The rows of a group lie close to one hidden flat surface of 9 dimensions, which passes through zero. Surfaces can cross.
Known rows, each followed by its group:
[ -6.1  12.5  -2.8  -4.0   4.4 -25.5 -16.4 -13.0   7.9   3.8  19.4  -3.5
  -2.3   0.4  12.8   3.4   4.3  -2.0] -> Q_803
[ 11.1  -5.5  -6.3  -5.7  -5.8   1.3 -17.1 -16.5  17.3   7.2  -8.0  -6.4
   5.0   6.1  11.7   3.2   9.9  29.0] -> Q_644
[-12.4  -8.5  17.3   8.7   7.6   7.5  27.8 -13.4  -1.0   1.5 -12.8   3.6
 -20.8 -12.9  -0.4   3.8   6.3  -3.5] -> Q_461
[ -2.7   2.3  -9.6   7.8  -1.4  14.8   7.6   6.2  -3.1  -5.3   1.0   0.7
   5.2  -3.6  -6.6 -11.7 -11.1 -12.8] -> Q_803
[  7.5  23.0  -6.8  34.3 -15.7  16.9   8.4   9.4 -21.6 -18.6   6.3   0.6
  15.2  19.5  12.8 -14.3 -24.9 -15.7] -> Q_255
[  3.3  25.2 -12.2  -8.9  19.9  11.5  -0.1  -1.2  -2.4   4.8   2.0  -8.6
   3.1  -3.3   6.8  14.4   7.3 -11.1] -> Q_497
[  0.9  11.8 -10.0   3.3 -11.8   0.7  -4.8  -4.3   5.9   6.3  -6.3   4.9
   4.3  -1.9  -3.1 -14.7   2.5  16.4] -> Q_644
[ -4.8   4.9  -1.2   8.6  -0.7   1.4   5.0   5.1  -0.6   2.1 -10.8   0.2
   4.5  -9.5  -4.4 -11.8   1.4   3.7] -> Q_58
[ -6.8  11.1 -13.7 -11.5  -6.8  16.1  13.0   2.0  -1.5  24.8   1.0   7.5
  -4.5  -5.0 -33.4  -1.7   5.5  -0.6] -> Q_461
[-12.1   9.0  -2.1   0.3  15.5   7.8  -1.0   9.2  -8.3 -27.5  14.8  -2.9
   5.8 -11.3  -8.0  -3.8   1.7 -17.0] -> Q_803
[  0.6  16.7 -13.1  -7.1   2.6   6.4 -12.5 -11.3   4.1 -13.4   0.5 -17.6
   6.7  -4.9  16.0  -6.0   3.9  -8.1] -> Q_644
[ 11.5  20.1  -4.5  -7.8   0.4   2.0 -13.1 -23.3   4.0  -2.8   1.0  -7.4
  -7.9  11.1  28.9  13.0  13.2   9.5] -> Q_644
[ -6.7  -1.2   2.6  -2.4 -22.7  -2.0   4.8   9.1 -10.1  -4.9   2.6  17.1
  -8.5  -2.8 -18.7 -20.6 -10.0  -7.4] -> Q_644
[  0.5 -14.1  17.1 -16.2   4.2   8.5  -7.7   6.5 -11.0 -11.8   4.1   4.9
  -4.8   2.9 -11.3  18.7  -0.9  -3.5] -> Q_644
[-18.5 -21.6  -1.5   7.9 -18.1 -20.9 -21.2   0.1   6.8   0.1  29.0  -0.2
  19.4  -0.1 -25.2 -16.5 -15.3   6.4] -> Q_255
[-21.3 -19.2   4.9   9.0 -19.7  12.5  12.2  -1.5  -4.0 -11.0  -5.0 -24.8
   9.1 -10.3 -29.4 -21.8  -0.8  -8.7] -> Q_255
[ 11.2  -6.9  17.6 -10.9 -21.7   8.8 -10.2  32.2 -22.6 -24.4 -36.9  10.7
   2.8  -5.1 -13.9 -19.5  -1.5  11.1] -> Q_461
[-11.5 -22.3   8.7   4.2 -15.8   4.1  13.9 -19.8   7.3  11.9   7.1  14.2
 -17.9   0.2 -14.6  -2.8  -3.9   9.6] -> Q_497
[  0.3  -5.4   6.1 -29.3 -14.6  15.9 -12.5   7.8  -5.3 -18.0  -5.4  11.2
  -5.9  -1.1 -33.8  -2.3  25.4  24.6] -> Q_497
[ -7.0 -12.1  13.0  13.1  -8.5  12.9  12.1  -0.1 -13.1 -26.6   9.8  -3.7
  -1.4  10.4  -7.7  -0.6  -2.3  -6.8] -> Q_255
[-11.8 -14.0  25.2   4.3   6.7  14.3  17.7  -9.6  -5.8  -1.3 -28.5 -17.0
  -8.3 -15.3  -4.7   8.1   8.1  -0.3] -> Q_255
[ 25.0 -15.5   0.9 -14.5 -12.0 -12.5 -25.7   6.2   7.6  -1.9  -3.7  27.7
  -5.5  14.8  19.7   0.7 -10.4  20.1] -> Q_497
[ 14.3 -23.6   2.8   2.6   1.1  34.8  -8.0   7.2  -0.2 -31.6 -18.7  -1.8
  11.3  -0.4   8.9  -4.6  -3.1  14.3] -> Q_58
[  8.3  14.4  -2.4  -3.2  16.9   2.2   5.3 -13.3   5.4   9.3   2.9  -2.9
  -5.9  11.1  11.3  26.0  21.5  13.7] -> Q_803
[-22.6  15.6  -3.7  15.4   6.0 -10.3   1.2   4.1  -5.8 -19.5  28.6 -14.6
  16.3  -3.8 -20.7  -9.8  13.8  -7.4] -> Q_461
[  4.5 -12.4   1.2  -0.1   0.5  13.7   7.7   5.8  -5.6  -9.0   4.2   0.9
  -3.7   5.7   2.0   2.5 -12.8 -18.8] -> Q_803
[  3.8  14.0  -3.1   5.4   3.7  -1.6  -1.6   9.3  -1.7  -0.6 -19.0  -5.6
  11.5  -7.7   3.1  -8.8   8.4  10.0] -> Q_803
[ -0.1  -5.7  -4.5   7.5   1.3 -13.7  -6.4  -3.0  15.0  -0.2   9.8  17.4
   1.2  -0.3   4.7  -8.3   4.7  19.7] -> Q_497
[  3.3   5.8  -8.2   0.3 -20.0  10.3  -6.5 -10.8   3.8  12.9  -7.4  -0.2
   5.4   4.2  -5.2  -7.8  -2.7  16.3] -> Q_497
[ -1.3  -3.6   3.9   7.4 -22.4  13.4  -3.7   4.0 -10.3  26.2 -18.8  -0.6
  12.2  -0.9 -17.9  -8.6 -27.7   3.0] -> Q_803
[-15.1  -7.0   2.7  -8.1 -21.8 -12.2   9.9   2.0  -3.6  24.1   2.0  -2.3
  -4.6  -2.6 -33.7  -9.1  -2.1  -6.8] -> Q_58
[ -6.6  13.4  -7.8   6.2  16.9  -0.2   7.6   4.4   0.6   0.9   2.5  -5.2
   6.0 -10.1   0.5  -1.3   2.5 -10.7] -> Q_497
[ -5.1  13.9   0.2  -5.7   2.4 -28.9  12.0  15.4  -2.7  10.9  -1.0   2.1
  -6.1  -4.7 -13.0  -5.3  18.9  -2.9] -> Q_58
[ 24.8  15.1 -10.9  -9.5 -23.1  -9.4 -12.8  26.9 -11.9 -12.4 -15.0  11.4
   4.0  12.9  10.7 -21.5  -6.2  -0.7] -> Q_58
[  5.1 -11.7   0.9  -3.7  10.0  17.8  13.3   2.9   3.8  -9.4 -11.0 -11.5
   0.9  -0.7  -8.1   7.0  24.2  11.4] -> Q_58
[  3.5   5.6   2.1   1.5   9.6  -0.7   6.4 -10.5   0.2  -6.8   8.1  -0.5
 -11.4   5.9  18.7   9.9   4.7 -10.0] -> Q_803
[-13.0   3.3   0.9   8.8   1.4   4.2 -14.4 -18.7   4.5  -7.9  20.2  16.9
  -1.9  -7.4   3.5  -2.8 -12.9   5.4] -> Q_58
[ 11.0  13.2   0.2 -13.4  -1.6  12.9  -0.6 -15.8   2.9  11.9  -6.0  14.1
 -16.7   8.2   6.4  15.8  12.7  18.6] -> Q_461
[ -4.4 -32.2  26.9   5.2 -11.3   8.9   3.2  17.9 -12.3 -19.9 -19.5  11.4
   0.8  -8.0 -20.5 -10.6  -8.1   8.2] -> Q_255
[ -5.5 -29.1  -0.3  -5.0   1.7   0.5  -3.3  10.9   9.5  -5.1  -0.2  -3.0
  10.4  -8.9 -20.3  -8.6   2.4   6.6] -> Q_644
[-14.1  33.5   2.1  12.9   9.3  15.1 -27.8  -4.8 -14.3 -29.4   5.5   7.4
  15.1 -20.0   4.8 -11.2 -11.2   3.3] -> Q_58
[-16.8   3.7  11.0   4.6  -7.3   7.7  26.5  -0.2  -6.3  -2.9 -12.4  16.8
 -22.0 -17.7 -24.6 -15.7  15.9   6.3] -> Q_461
[ -6.4  12.5   4.7   8.3  -7.8 -12.0  -6.7 -11.8 -10.2 -10.7  31.7  -9.7
   2.1  20.3   5.5  10.4  -1.4 -11.9] -> Q_461
[ -7.4  -1.7   4.8   8.9  11.4 -19.5  -0.1  -2.5   4.4 -16.7  19.3  -8.8
   3.0   4.8   3.1   4.6  18.2   3.6] -> Q_497
[  3.1   9.3  -8.2   6.3  -9.1   3.2   2.7 -11.6  10.7  15.0 -13.6  15.4
  -6.6  -6.8   9.4 -14.0  -1.6  16.8] -> Q_461
[ 6.9  1.5 -9.6  1.8  9.3  8.6 -8.3  0.6  4.8 -5.6  1.7 -4.5 10.0  1.6
 12.6  2.1 -3.5  0.4] -> Q_58
[  3.1 -20.9 -19.3   8.2   0.1  24.8   9.1   9.2   4.0  11.4   7.1  -7.9
  16.9   3.4  -5.9  -4.8 -36.0 -28.0] -> Q_803
[  1.5   9.5 -27.5  -2.6 -19.3   1.6 -16.2 -10.5  12.1   9.0   4.3  -7.5
  11.7  -0.6   5.5 -23.0 -12.0  -0.2] -> Q_644
[ -0.8 -10.6  -4.0 -20.6  17.2  -0.1  -5.7  24.7  10.4 -12.5  -4.8  21.0
   0.3 -18.8 -27.2  -6.6  29.2  24.3] -> Q_255
[ -2.5  22.2 -13.5  21.4 -20.1  -3.4  -6.2   3.6  -3.1   6.8 -11.1 -24.4
  30.2   0.7  -2.8 -25.0  -5.8   5.0] -> Q_497
[  0.7  -0.2 -13.5   8.5  -6.9  20.1  24.5 -24.4   5.3  23.9  -1.8 -25.7
  -5.5   8.9  13.4   4.8 -14.4 -24.2] -> Q_255
[  0.9 -23.4  -7.1  -4.3  18.7 -10.7  -1.3   8.3  17.1   1.8   6.7  -2.6
   4.6  -6.8   3.9   1.7  -3.0  -7.6] -> Q_461
[  7.9  16.6 -28.5  -0.1  17.0  15.9  12.6  -7.8  17.4  13.3  21.4  27.8
  -9.3   8.7   1.3   9.4  14.1  13.4] -> Q_255
[  7.5 -16.8  -8.1  -6.7  13.4   6.9  11.9  12.0  12.8 -14.1   0.8   4.1
  -1.6   0.5  -6.6   0.2  23.7  11.0] -> Q_803
[  0.5  17.8   8.2   4.3 -25.8  -8.8   5.4   6.5 -21.3  -8.7  -4.4   9.3
  -9.9   7.3  -0.9 -15.9  -9.4 -11.2] -> Q_461
[-14.0 -32.2  11.5  20.9  -0.9  21.3  -0.2   0.3   3.2  -4.0 -19.3   0.0
  12.6 -22.9 -11.0 -16.2 -25.9   5.8] -> Q_58
[ -4.8  14.7  -6.0   2.9 -12.4 -11.1 -11.5   3.3  -3.2 -15.0  10.7 -21.4
  18.2   8.3 -12.0  -9.6  20.1  11.0] -> Q_497
[ 29.5   3.0 -10.1 -16.5  15.5   3.0  -5.1  25.1   1.8  12.5 -31.5   7.3
   1.5  -2.6  22.8   6.1  -7.4  -4.4] -> Q_255
[ -9.3 -12.9   3.2   5.9  -3.6  12.9   7.0 -37.1  20.5  13.0  -1.9  -7.5
  -9.2  -2.0  -0.7   6.5  15.1  28.0] -> Q_644
[ 12.7   8.1  -1.0   5.6  18.1  -2.7  -4.5  19.4  -6.4   0.8 -12.9 -11.8
  17.2  -0.6  14.6   8.0  -5.7  -7.6] -> Q_644

New rows. What belongs after each?
[-14.5 -19.4  12.0  -4.3  -9.0 -20.1  -0.3  -1.9   0.8 -23.3  33.3  11.5
 -14.2   7.2 -16.0  -2.6  11.4  -0.6] -> Q_461
[  1.0  17.8  -8.0   0.2   4.2  -5.8  10.2  -9.7   7.3  -9.1   5.9  11.1
 -14.8   1.0  10.4  -5.8  25.4   9.7] -> Q_803
[  7.0  -4.8  -6.1  -1.2  -9.0  -0.4   5.3   8.7  -3.0  21.8  -8.0  -3.0
   1.2   5.5   3.8  -2.3 -28.0 -23.4] -> Q_461
[ -3.3 -17.0  -4.0  -1.5   2.8  -9.0  -1.9  16.6   6.1   7.6  -2.4  -7.7
  12.8  -8.0 -13.4  -7.0  -7.5  -6.0] -> Q_58
[ -2.8  -6.5  18.5  13.6  -3.1  -5.3  12.5  13.7 -12.2 -16.0 -20.2   9.4
  -6.2 -10.4   2.8 -15.5  -6.2  -3.9] -> Q_497
[ -3.6  36.2  -7.3  36.9 -10.7 -11.2  10.1  -0.4  -8.6   6.8 -12.1 -15.6
  15.2  -2.1  19.2 -23.9 -12.5  -9.5] -> Q_497
[ -3.3  -1.6   9.3   4.0  -3.8   1.9   5.4 -14.0  -0.6   8.1  -1.5   2.7
 -10.7   1.0   3.2   6.3  -2.3   2.2] -> Q_255
[-12.0 -32.7  17.0   7.8  -5.7  -5.7   5.0  -5.0   6.0 -10.2   4.1  -3.1
  -1.7  -1.2 -14.9  -2.8   7.4  13.0] -> Q_497
[  6.3 -13.7   0.1  -7.4 -21.3  20.5  23.7  -4.1  -5.4  -3.2 -10.3  -1.5
 -18.4  10.7  -2.7  -5.4  -3.0 -15.8] -> Q_255
[ 15.1   8.7  -7.1  -5.0  35.9  -5.2 -13.7  15.7   2.6 -12.5  14.4   4.3
  10.3   7.1  18.5  23.0   8.1  -0.6] -> Q_255
[-22.1  19.4   8.9  14.3 -19.1   3.2   9.8 -17.7  -0.4   9.3 -15.3   9.8
  -8.4 -19.3 -24.3 -21.6  18.9  30.9] -> Q_803
[-10.1  -0.9 -31.1  13.8   1.7  17.8   6.1  -5.8  15.0  22.3  18.1  -6.0
  18.9  -4.8 -14.5 -11.0 -20.5 -10.1] -> Q_803
[-15.1  16.0   1.7  -0.3 -25.7  12.7   8.0  -7.4 -10.6  -4.6  -2.2  -3.8
  -2.3  -2.2 -32.9 -16.2  18.4  12.5] -> Q_497
[ 10.4   9.1   3.8  -6.4 -19.9   7.3   7.7   1.5 -14.2  15.1 -17.1   9.7
 -13.3   7.4   3.9  -2.1 -15.8  -8.6] -> Q_461
[  5.8  -3.1  11.3 -12.3   0.6   5.0   1.5  -1.1  -4.7 -25.3   4.0   9.5
 -16.7   9.4   0.3  10.7  22.8  10.7] -> Q_58
[ 4.1 -7.7 -1.7  7.4 16.3 11.2 16.4 -7.6  9.5  2.1 -8.6 -9.2 -3.6 -0.7
 12.3  9.1  8.3  0.3] -> Q_803
[ 14.4   6.6  -1.8   1.2 -11.5  27.9  13.1   8.0  -9.9  13.3 -17.1  11.3
  -1.3  11.7 -13.9   6.4   0.1  13.9] -> Q_803
[  4.9  -6.5  -1.4   4.7  14.8  10.2 -13.8 -25.6   9.0  -0.6  20.7  -2.6
   0.0  10.7  30.5  23.9 -20.3  -8.0] -> Q_58
[ -5.4 -20.4  -4.4 -21.9  22.4 -10.4  -6.0  -7.4  26.7  26.6  -2.6  -7.1
  -2.0 -17.2  -6.6  14.9  12.6   9.4] -> Q_255
[  3.5  -2.4  -9.5   6.6 -14.0  -8.1   0.1  -5.2   9.9  12.9  -4.9  12.8
  -3.6  -0.6   9.5 -17.7 -14.1   4.8] -> Q_461
[ -0.8 -13.6   3.1  -1.9  -6.3 -15.4  -1.8  10.6   9.8 -10.6 -19.8   4.6
  -1.2 -12.3  -6.1 -22.6  17.8  22.2] -> Q_803
[  0.4 -12.5   8.6  -0.1  -5.9 -19.1   0.0  20.9 -11.6 -18.3   4.6 -11.4
   5.3   5.9  -0.9  -6.8  -8.0 -24.4] -> Q_497
[ 16.4  -4.9  -3.1  -7.7  15.5   5.7  -4.3  18.2  -7.5 -10.2   1.9  -9.4
   9.2  10.1  14.4  16.1  -9.4 -20.4] -> Q_803
[  3.3   8.9  -3.5  16.5  -0.6 -19.7  -5.5 -13.5  15.2  -0.4   8.7  23.8
  -6.1   4.6  20.8  -6.7   9.5  29.9] -> Q_497
[  2.7  12.1  -1.4   9.4 -13.0  11.9  -7.6  -9.0  -6.0   8.8  -5.0  -7.9
   9.6   7.6   3.3   1.7  -9.7   5.6] -> Q_461
[ 19.3  -8.4  -7.9 -17.3   7.5   5.4   3.1  10.2  -0.5 -10.6   6.5  -9.3
  -4.3  18.5  16.8  14.3  -1.1 -23.5] -> Q_255
[  1.8   1.2  -0.3 -12.7  -1.8 -13.6 -23.1  15.5  -3.6  -1.4   4.2   1.3
  12.5  -0.3 -11.9  -0.7  -0.4   5.9] -> Q_803
[ -3.5   0.9 -14.0 -18.9 -29.3   0.9 -13.6  -9.6   7.4   4.5  20.4  12.6
  -3.2  11.6 -29.7 -10.0  13.2  23.3] -> Q_497
[  1.9  26.4 -10.8  13.4  10.7   8.7   6.3  -4.5  -2.5  -4.6   8.8  -1.8
   5.4   5.6   9.9   3.3   5.3  -2.3] -> Q_255
[16.1 -8.6 -4.5 -2.0  8.8 -9.9 -6.2  5.4  6.1 -2.2  2.3  4.2 -0.1 10.6
 25.0  6.8 -7.4 -4.5] -> Q_58
[ -7.7   5.9   9.0   6.7   5.8  -4.0  19.0 -25.0   0.8  19.0   6.1  -2.9
 -19.2   4.3   5.0  18.7   8.4  -3.3] -> Q_58
[ -6.4   8.0  12.1  -5.5  -8.0   1.5 -16.4   8.4 -16.8   4.7  -0.9  -0.4
  10.4  -2.5 -23.0   6.6  -7.7   4.1] -> Q_803
[  9.7  14.3   6.7   6.9  26.0  -6.1   3.2  19.8 -10.8  -7.8 -12.0  -7.1
   8.6  -0.9  14.6  13.3   9.2  -5.0] -> Q_644
[ -1.6 -29.6  16.9  -0.1 -27.5  -1.9   0.0 -11.2   0.6   0.2   0.3   4.0
 -11.1  12.3 -10.2  -1.7  -5.5  11.3] -> Q_497
[  8.1  18.9 -18.7  -7.3  21.3 -12.6 -20.4   1.6  10.9  17.0  13.6 -12.1
  20.6   5.2   5.3  18.8  10.8   9.5] -> Q_803
[-13.3   7.7 -12.7 -12.4 -12.3   7.6  -7.8 -24.7   8.8 -22.7  14.0 -11.4
  -9.9  -7.2   4.2 -18.3  10.8  -8.5] -> Q_644
[-16.1   8.7  21.9   5.1  -9.1   5.6   0.8 -13.6 -15.6   2.2  -4.0   1.2
  -7.6  -7.0 -14.3   4.8  -2.8   4.8] -> Q_803
[ -7.4   9.9   8.3   6.0  -6.1 -11.2  -8.7  -2.8  -6.5   2.5  -8.4 -10.1
   7.6  -6.9   2.5  -7.4  -4.8   0.5] -> Q_255
[  1.6  -4.8 -14.5   0.9  -2.7  -4.8 -10.0 -11.2  19.1   9.4   7.0  11.5
   1.0  -0.6   6.3  -7.8   1.8  17.9] -> Q_461
[ 26.8  16.2 -11.8  -3.3   9.3   5.2   3.6  29.5  -8.5 -21.1 -15.2   2.2
   5.4   7.9  19.5  -3.4   7.6  -6.9] -> Q_803
[ 11.6   4.0   7.2  -4.6   6.9 -28.0 -22.9   3.8   2.7  10.1 -15.8 -16.5
  10.5   0.8  25.9   8.9  -1.0   5.5] -> Q_803
[ 21.6   6.4 -11.4   0.0 -27.6   0.8   2.4  31.9  -8.7   1.7 -34.6   0.1
  11.5   4.4  -1.6 -30.9  -6.7   2.3] -> Q_58
[ -2.1 -20.9 -10.2 -30.7   4.5  -5.4 -25.8  11.8   9.1 -30.6  24.9  -7.6
   6.5  -1.5  -9.2  -4.2   5.3 -13.2] -> Q_644
[ -6.9  21.9   2.0   6.0  19.4  11.7  15.0  -8.4  -1.2   0.1 -11.3  -2.2
  -7.3 -14.4   2.2   7.2  21.6   5.9] -> Q_461
[ 13.4  23.3  22.1  29.9   0.9   4.5  -1.9   6.0 -27.2  -6.4 -23.5   9.0
   4.1   7.4  34.5   7.4 -25.2  -0.4] -> Q_255
[ -6.1 -10.8  -9.3  15.6 -26.6   9.3   3.4   1.4   1.4  24.5 -15.4 -13.0
  17.9  -5.0 -13.6 -24.6 -28.8  -5.1] -> Q_497
[ -4.5   1.8  11.2   9.6  -4.2   5.8  12.6  -7.1  -2.5   2.2 -11.4   4.6
  -6.8  -3.1  -3.0  -1.5   7.9  12.5] -> Q_644
[ -8.3  26.1  -9.3   0.7   3.8 -20.0  -7.1  -7.4   6.1  -7.6  10.4   3.0
  -1.7  -8.9   4.8 -13.1  18.7   8.3] -> Q_803
[ -1.3   9.4   4.5   9.8   9.3  -1.5   3.8  14.2 -10.5 -11.7 -12.2 -19.4
  14.1  -7.3   3.5  -3.5   1.3 -11.8] -> Q_497
[-18.4  -7.5  -9.4   7.0   1.2 -10.3 -11.0  -3.9   9.1   0.4  20.1 -26.2
  23.1  -7.6 -16.3  -9.0  -0.3  -5.6] -> Q_255
[  4.7  12.8  -4.4 -21.9   4.6  -9.5  21.7  22.7 -13.5   9.0   1.0  14.2
 -22.0   0.2  -7.6   3.6  -0.7 -35.6] -> Q_461
[  1.7 -26.5 -10.1   2.7  14.9   7.6  -2.3   5.4  15.7  20.6  -5.3  -6.0
  14.6  -9.2   3.1   3.4 -25.9  -9.3] -> Q_497
[  5.1  -3.0  -2.1 -10.8 -11.2   8.5 -16.6  -2.9   0.5   1.1   4.9   3.1
   6.2   9.0 -12.2   5.5   3.4  18.3] -> Q_461
[ 15.7  28.0 -11.3  -2.1 -16.9   4.9 -20.1  17.5 -12.9 -27.4 -10.4  17.1
   8.2   3.0   9.1 -25.9  -2.5   9.7] -> Q_58
[  2.1   6.6 -12.8  -7.6   0.1 -10.5  -7.0 -11.1   0.9  10.8  32.1 -31.7
   9.0  24.3   8.6  20.4  -3.9 -26.5] -> Q_497
[  1.6 -22.6 -10.3 -14.0 -12.6 -17.0  11.2   0.7  18.2  18.5   4.5  32.2
 -26.2  -3.3  -3.3 -16.2  -8.9  -2.4] -> Q_461
[-14.9 -35.5  29.0  21.4   7.4   4.4  -0.3  -6.1  -1.0  -8.4  12.2  11.7
   3.1  -0.4 -12.6  14.1 -12.6  13.5] -> Q_255
[ -0.6 -15.5   9.0  -8.8 -11.7  -3.0   8.7  -1.0  -1.4   4.4  -0.2   0.9
 -11.4   6.2 -11.7   3.9   4.2  -1.0] -> Q_58
[ -1.1 -11.3  -3.0   6.8 -20.2 -10.2  12.5   9.6   7.1   9.7 -10.6  18.3
  -6.0  -4.2 -14.5 -27.1  -2.9  12.5] -> Q_58
[-21.0  -9.2   9.6   8.0  14.9   5.8  23.8  28.5 -13.0 -16.2 -14.3  -5.0
   3.7 -30.8 -27.6 -19.0  -4.1 -27.5] -> Q_497
[ -9.7  -1.7   6.0  -7.8 -16.5  -0.7   6.4   2.2 -13.1  -8.4   8.7 -12.0
  -4.4   5.7 -21.1  -1.6   4.8 -15.5] -> Q_497
[  2.1  11.5 -20.2   1.8   4.1  -6.9  -4.9   6.1   8.4   2.0   7.0  -1.5
   9.9  -1.3   5.3 -10.3   0.2  -2.7] -> Q_803
[ -4.1   6.4   4.5   7.4   3.8  -6.9   0.5   5.8   5.2  -1.9 -28.6  -6.9
   8.3 -18.2  -1.9 -14.0  21.9  24.0] -> Q_803
[ -2.7  -5.7   5.9  -3.5   6.4  14.5  -7.7 -10.6   3.3  -4.4   3.6  -8.4
   6.0   2.0  -8.7  15.3  15.0  18.7] -> Q_461
[  6.0   9.8   0.0  12.4 -10.1 -21.1 -13.7   6.3   6.0 -17.2  -4.1  24.3
   2.4   0.8   9.3 -22.4  14.5  38.1] -> Q_497
[ 10.0  11.9 -22.5  -1.0  -5.8  -6.7 -16.2  29.6  -1.3  -2.8  -8.1  -5.8
  27.1  -3.5  -1.7 -23.8 -11.9  -6.9] -> Q_255
[ -8.9  18.9 -14.9  -9.7  -8.1 -19.9   8.3   8.0  -0.8  -0.2  28.6  21.0
 -12.9   0.7 -19.5 -14.5  10.8 -11.2] -> Q_461
[ -6.7  26.1  13.1  14.9 -17.6  10.7  15.8 -21.7 -18.0   2.3  -7.2   8.6
 -20.1   0.5   8.5  -3.6  -8.3  -7.7] -> Q_803
[ 16.6 -15.4   4.7  -9.4   1.7 -23.0  -7.3  14.8   0.4  -1.2   7.0   9.2
  -3.9  17.0  11.1  12.5  -2.4  -0.5] -> Q_644
[ -8.5   6.9   1.1   4.5  22.9   2.9  19.0  -3.6   7.3   0.7  -9.6   3.8
 -10.7 -18.0   3.3   1.3  16.7   1.3] -> Q_461
[  1.1   8.4  -5.0  -3.8 -21.3   9.8  -0.4  -1.4  -4.5  11.6  -4.6  10.3
  -2.0   3.6 -15.3  -8.7  -4.3   8.8] -> Q_461
[-20.1  19.6 -11.3   0.5  -1.3  14.8   5.0 -23.3   2.7 -12.2   8.7 -10.4
  -5.6 -14.4  -5.2 -14.3  10.2  -8.4] -> Q_644
[  5.6   5.6  -9.3   8.6   1.6   7.0   5.4  12.0  -7.9 -15.0  -2.6  -3.9
   4.3  -0.1  17.2 -13.9 -18.9 -28.6] -> Q_803
[ -8.2 -24.0   7.6   3.0 -15.4 -10.3   5.9  -3.6   3.3  -0.6  11.1   5.4
  -7.7   5.0 -10.5  -6.2  -7.0  -1.7] -> Q_497
[  9.1   8.4  -8.4 -20.4 -26.9  16.0 -20.5   1.3  -7.7 -25.4  13.9  13.3
  -1.3  15.2 -14.1  -9.0   7.3  12.6] -> Q_58
[-15.6 -12.5   1.4  -2.0  -0.5   0.2  13.3 -11.5   7.7   5.7  19.0  10.2
 -15.2  -3.5 -17.5   0.8   4.1  -4.3] -> Q_497
